All rows are made from the same 12 directions, up to rounding. Whole rows:
[[-25  16   2  40  23  -5   4   4  15   0 -37 -23  51 -12  -8  -4   0 -15
  -15 -29  10 -22]
 [  2  13  11 -21  -8   1   0  26   4   8   4 -11   1  17 -28  -5   4   4
   15  33   3  -7]
 [ 13  -6  24 -26  25   9  13 -17  -7   5 -13 -14  23 -19  -3  13  20 -20
   35   8  -1 -23]
 [  3   2  -1 -14 -13 -14   6  32 -13 -19   7  11   4  -6 -15  21  13  -3
   16  11   3  11]
 [ -1  20  10  11 -14   5   1  -3   9 -27   8   1   9  -1  12  16  -7   8
  -15 -13  28   9]
 [ -2   4   1  -7  -1  19  -5  -9  -5  -3 -14  13   8 -33 -19   2  27  -4
   16  -3  -6   8]
 [-17   1   1  -4   6   7  -1  -3  17  17 -18 -16   2  11   8  14   2 -21
   -2   5   7   6]
 [ -5 -31   0   0  16   2   0  10  -3   8   1 -20   2  15   0  -7  -1  16
  -20   5  -6  -7]
 [ -5  -9  -9   3   4  -2  -3  -5  22   2   8  -9   9  28  20   5 -41  15
  -37 -26   2  11]
 [ -8  -9 -16  -1 -24  -6 -21  -7  -2 -11  14  32 -26   7  11  -6   3   3
  -10 -23  12  25]
 [ 17 -12   0 -26   3  23   2  -4  -5  23   7  -4 -33  -3  -6  -1  13   8
   14  43 -29  12]
 [-21 -13  -5 -14   1  -6   6  13  14  11  -7 -17   9  25   6  18 -22 -13
  -10  -1   5   4]
 [ 11  13   7 -12 -15   7  -1  -1   3  -5  15   5 -15   6   1   6  -2   8
    4  16   7  10]
 [ 26 -30  22   6  12  18  -5 -10 -30  -9   4  -4  29 -29  -7  11  26  38
  -12  -7  25 -10]
 [-26 -17   0 -14  -1  14 -10  -3   2 -15 -11   5  -5  -8  -5  -1  37 -13
    4 -11   6  11]]

Rows cut short, each followed by the rest of it:
[ -7  -9  -7 -11  11  -7 -12  11   6  17 -16   3  29   1 -25  -3   0  -4
   5 -17] | [-7  0]
[ -1 -17  16 -34  28  36 -11 -22  22  -5  -3 -13  24  -1 -21 -27  10  22
  -3 -18] | [-18  -8]
[-26 -32 -14  14  16 -10   8  -1  -5   1 -18  -9   9  -3  20  10  -4 -18
 -16 -25] | [-3 -4]
[ -2   2   7 -29   7  11 -24   0  31   0  17  -5 -24  40 -15 -45  14  15
  -1   8] | [-16   5]
[ -3   9 -10  16 -22 -15  -5  16  -9 -10   8  18  -6   0  -6  -4  -5   7
  -6  -5] | [11  5]
[ -1  -3   6 -16   3  12  -2  -4   9  16  -5 -11   1   8  -4   5   1  -3
   3  12] | [1 2]
[15  6 12 -6  0 -3  1  2 -8 -9  7  3  7 -7 -6  4 12  4 13  5] | [ 7 -5]
[ 13  16   4   7  10   8   3  -3   8  -8  -2  -3   5 -14   1   8   9   5
   0   4] | [-13  11]
[  5  50  -7  11 -15  -3  -6   9  32 -10  10   8 -19  16   2  -3 -13   1
  -7   8] | [-10  29]
[  6  -1   7 -22  -8  18  -7 -20  -3  -5  -2  17   7 -20  -6  13  14  -2
  15 -10] | [10 11]
[-12   2   2 -16  -2   9   7   8   6 -16   1  -3   0   0 -12  -8   3  -2
   7   5] | [-11  -4]
[  4   1  10   6  -4  -9   3 -17  -4  -9   7   1  -6   5  30  12  -2 -13
   2  -9] | [25 -6]
[-13  17  -9  22  -9  17   4  15   4 -14  -1  -3 -12 -11 -21 -28   2  20
 -16  15] | [-21   0]
[-4  8  3 -7  7 13 -5  1 19  4 -5 -9  0  7 -8 -5  5  2 -3  6] | [-9  8]
[ 15  29  21  22  16  11   2 -17  21 -20   4 -17  11  -1  16  -3   4  13
 -15  -5] | [ 8 -3]
[  0  27   6  32   1  16 -20  10  16  -8  -8  -5   5  -6 -20 -17  32  23
 -21   5] | [ 7 15]
[ -5 -18   4 -14  -4   2  -5   9  -2  11  -3  -8   4  11   2  25   7  -3
  -4   8] | [21 10]
[-24 -27   3 -28   3  10  26  -4  -2 -13   1 -18  -1   6  14   9 -20 -13
   1   0] | [ -7 -16]
[ -5 -11  -2   1  -8   8   7  -1 -16 -22  -3  12  10 -29   1  21   9   2
  -2 -13] | [7 9]
[-36   9 -16  22 -22 -13   8  -1  -5  -8 -14  12   3  -6   8  -1 -21 -28
  -3 -24] | [ 17 -11]
[-20 -10   9  -5   9  13  -1   0   9 -15  -4 -14  12   5 -10 -21   9   7
  -9 -10] | [  3 -15]
[ 20   9  -1   9   7   1 -18   7   5  19  -4   3  -7  -2  -8   6  26   8
   0  16] | [-6 23]
[ -1   8  16 -16 -12   4 -18 -14  14 -10  14   6   8  23  -5 -19  -7  11
  -2 -20] | [31 -9]
[  1  24   9  30  13 -31 -16  14  24  -2   3 -14   4  39   8 -22   6  -4
 -12  -8] | [ 19 -10]
[-15  17  -6   1  -8  19   4  -4  20  16 -13 -11  -3   3   1  10 -18  -8
  -9  11] | [-4 12]
[  8   7   3   6   7  -3  -2  -3  -7  15 -11   0   2 -12  -7  -2  16 -11
  17  10] | [-2 -7]
[-23  -3   7 -25  -2   0 -19  20  17   1 -11  -4  12  20 -25  -2  27 -12
   9  -1] | [18  6]
[-19 -16   0 -33 -34  33  -1 -13 -18 -11  10  19 -23 -14 -19 -17   4   9
  12   8] | [ 6 -4]
[ 25  21   6   7   2  -5 -15  -8  10   6   6   8   3   4   2   3   5   7
   1  -4] | [ 8 12]
[ 20  33  -1  19  19 -19  -2   1  22  11   1  -7  -4  15   8 -12  -7  -6
   3   5] | [-21   1]
[ -8 -14  -6  -5 -17   9  -3 -13 -12   8   4  11 -11  -3   0  -8 -13   5
  -3  -4] | [ 8 -4]
[ 13   2   5  -1  14   2  -2  -3  16  25   1 -22 -18  23  20  12   0  -3
  -7  27] | [-6 12]
[ -6   0  21   2  -7  -8   0   6  -3   3  -3 -18  10  17  10  22   9 -13
   1  11] | [ 49 -12]
[  8 -10   8  22   6 -17  26  25 -10 -13  19 -32  -1  22  24  13 -25  19
 -28  22] | [  8 -17]
[  2 -17  -6  -4 -22   7  -6  -3 -20 -14  18  21 -24  -8   3  -1   8  17
  -6   0] | [ 7 13]
[  1 -15  -5  13   7 -14  15  41  -8  -2   1 -21  22   8  -7  22 -17  20
 -24  12] | [-4  0]
[-14 -25 -12  13 -10  -4  10  32 -19  -8   8  -9 -21   6   3   4   2  15
 -22  23] | [-3  5]
[-13  19   1   4  -1 -14   6   8  14 -31   8   1  -1  13   3 -18  -5  -9
   2 -13] | [ -4 -10]
[  9  40   9   8  11  15   4 -13  21 -33   1   3 -18 -20   9  -6  34  -9
  13   7] | [-24  17]
[-12 -22 -11  -6  12 -30   8  32   7   6   4 -18 -10  39  15  10 -12 -14
  -9   9] | [-11   3]
[-21   0  15 -20 -16  10  17  18  -3 -25   7 -15  -6   8  -7   4   6  -6
   8  24] | [ 14 -13]
[ -4  24  11  -9  -6  10  15  -7   9 -16   5  -7   2   0  -4 -12 -16  -4
  11   7] | [ -4 -18]
[  9  13   4  11  -3  -3 -15 -14  -3   4   0  13 -12  -5   2 -12  22  -6
  11  -1] | [10  1]
[-22 -25 -12  -7   4  10   5  27 -12  19 -27 -10  35 -18 -41   6  -3   6
  -4   3] | [-13  -7]
[ 16 -14  -1 -30  18   2 -13  -6  15  14   2   3  38  10 -19  -3 -25  21
  -4 -30] | [-13   3]
[-21  19  -3 -12 -17   4   2  -5  18   0  -3   2 -13  13   4  -1 -13 -22
   8   2] | [5 4]
[ -4  22 -27  32   7  -7 -13  -5  16  17 -16  15 -15  -8   0 -20   3 -11
  -6 -11] | [-33  19]
[ 35  26   8  12  27 -18 -23  -1  22 -10   2  10  15   0   5   7  32   4
   3 -20] | [-5 26]
[ 27   7  17 -21  -6 -22 -14   0  -2   2  21  11   7  23  -4  -2  -4   4
  19  -4] | [25 -9]
[  5   9   0   5  11  -4 -21   3  23  24  -5  -9 -14  25   5  -2  18  -5
  -6  12] | [ 0 20]
[ 23  14  -3   5   8 -35  -2  10 -12  26  -1   9   8   4 -16 -17  -7 -13
  31   7] | [-11 -24]
[  0 -31 -19   8   3 -11 -16 -16 -16  -4  12  28 -15  -2   4 -40  -1  16
 -10 -36] | [-17  -5]
[-39 -35   8 -28 -16  34   6 -31  -8   4  -7  -9  -6   1   7  -6 -10 -10
  -3  -7] | [ 27 -22]
[ -9  35  -5  15 -15  10   8  -1  10 -15  -3   6   1 -13 -10 -14 -15   1
  -2  -2] | [-9 -2]
[-15   7 -11  -3   0  -5   6  10   7   5 -11   0   6   0 -13  -6 -11 -14
   7  -2] | [-16  -4]
[  8  -4  -8 -28  18  14  -1 -14  18  21 -10   1  23  -6 -12   7 -24   2
   4 -15] | [-32  12]
[ -4   1  -2 -17   8  21 -14  -8   9  -7  -5  12 -12 -14 -22 -26  34   2
  14  -1] | [-28  12]
[ -1 -21 -12   7  21 -40 -26  25  -2   8   4   9   2  28 -20 -47  20   5
   1 -21] | [-14 -14]
[  3  -6  -6 -12   8 -21  23  15  -9 -13   4   0  -5  -2  12  19  -6 -20
  18   7] | [-22  -1]
[-26  21  -6 -15   2  23   2   4  25   0 -19  -4  13  -6 -38 -29  -7  -5
   8  -1] | [-31  -5]
[ 22  10   3  22  10 -23 -10  15  -3 -10  12   5   4   6  -3 -14  12  17
  -5  -5] | [-2 -2]
[  3  -6   1 -37   7 -11  -9 -10  15  -4  11  11 -24  23  17   0  13 -25
  24  -6] | [-10  14]
[ 12  11  -6  15  -9   2  -4  -4  -1  11   3   7  -2  -4  -1   0 -15  14
 -10   1] | [0 7]
[ 11  -1   6  -8  -1  -7   1  -7  -6   7   7   2   3   6  -1  -7 -12   0
  11   0] | [  5 -16]
[-19   2  -5 -11  17   2   9  11  13 -16 -11  -6   5  -4 -15 -17  11 -14
  12  -4] | [-34  -6]
[  2 -24   2   8  -4 -18 -26 -29 -19  34   2  13 -18  18  15 -27  10 -13
   9 -14] | [ 34 -24]
[ 15   0 -11  -1   0  -9 -28  -1  10   4  23  20 -34  25  -5 -43   8  22
  -7  -4] | [-21  14]
[-14 -17  -5  -6  -6 -10  15  47 -21 -19   4  -7 -10   0 -19   3  21   2
   6  30] | [-11  -4]
[-13  36  -2   1 -16  13   1   8  22 -11 -10   3  16  -8 -17  10 -10  -3
  -3  -4] | [ 2 16]
[ -6 -15  -7  14  -7  -4 -16 -18 -12  33  -2   6 -22  12   3 -34  -4  -2
  -3   0] | [ 10 -19]
[ 27   7   1  -2   0   6 -24   5  17  45   9 -11 -18  31  -7  -3  -5  25
 -15  33] | [-1 22]
[ -1 -10   0  11  10   0 -10   6  -1  11  -9  -7  10   1  -7  -4  13   7
 -10  -2] | [4 0]
[ 11 -17  23  -4  18  -6   7   1 -14 -13   5 -17   2   0  17  16  33  -6
  10  12] | [ 18 -12]
[ 45  41   5 -14  -4 -20   7  19  -2 -24  25  23 -22 -10  -5  13  20  -3
  39  30] | [-28  22]
[-46 -14  -1  -1  -2  -1  28   3  -7 -14 -18 -18 -13  -3  20   9   8 -45
  11   8] | [  4 -20]
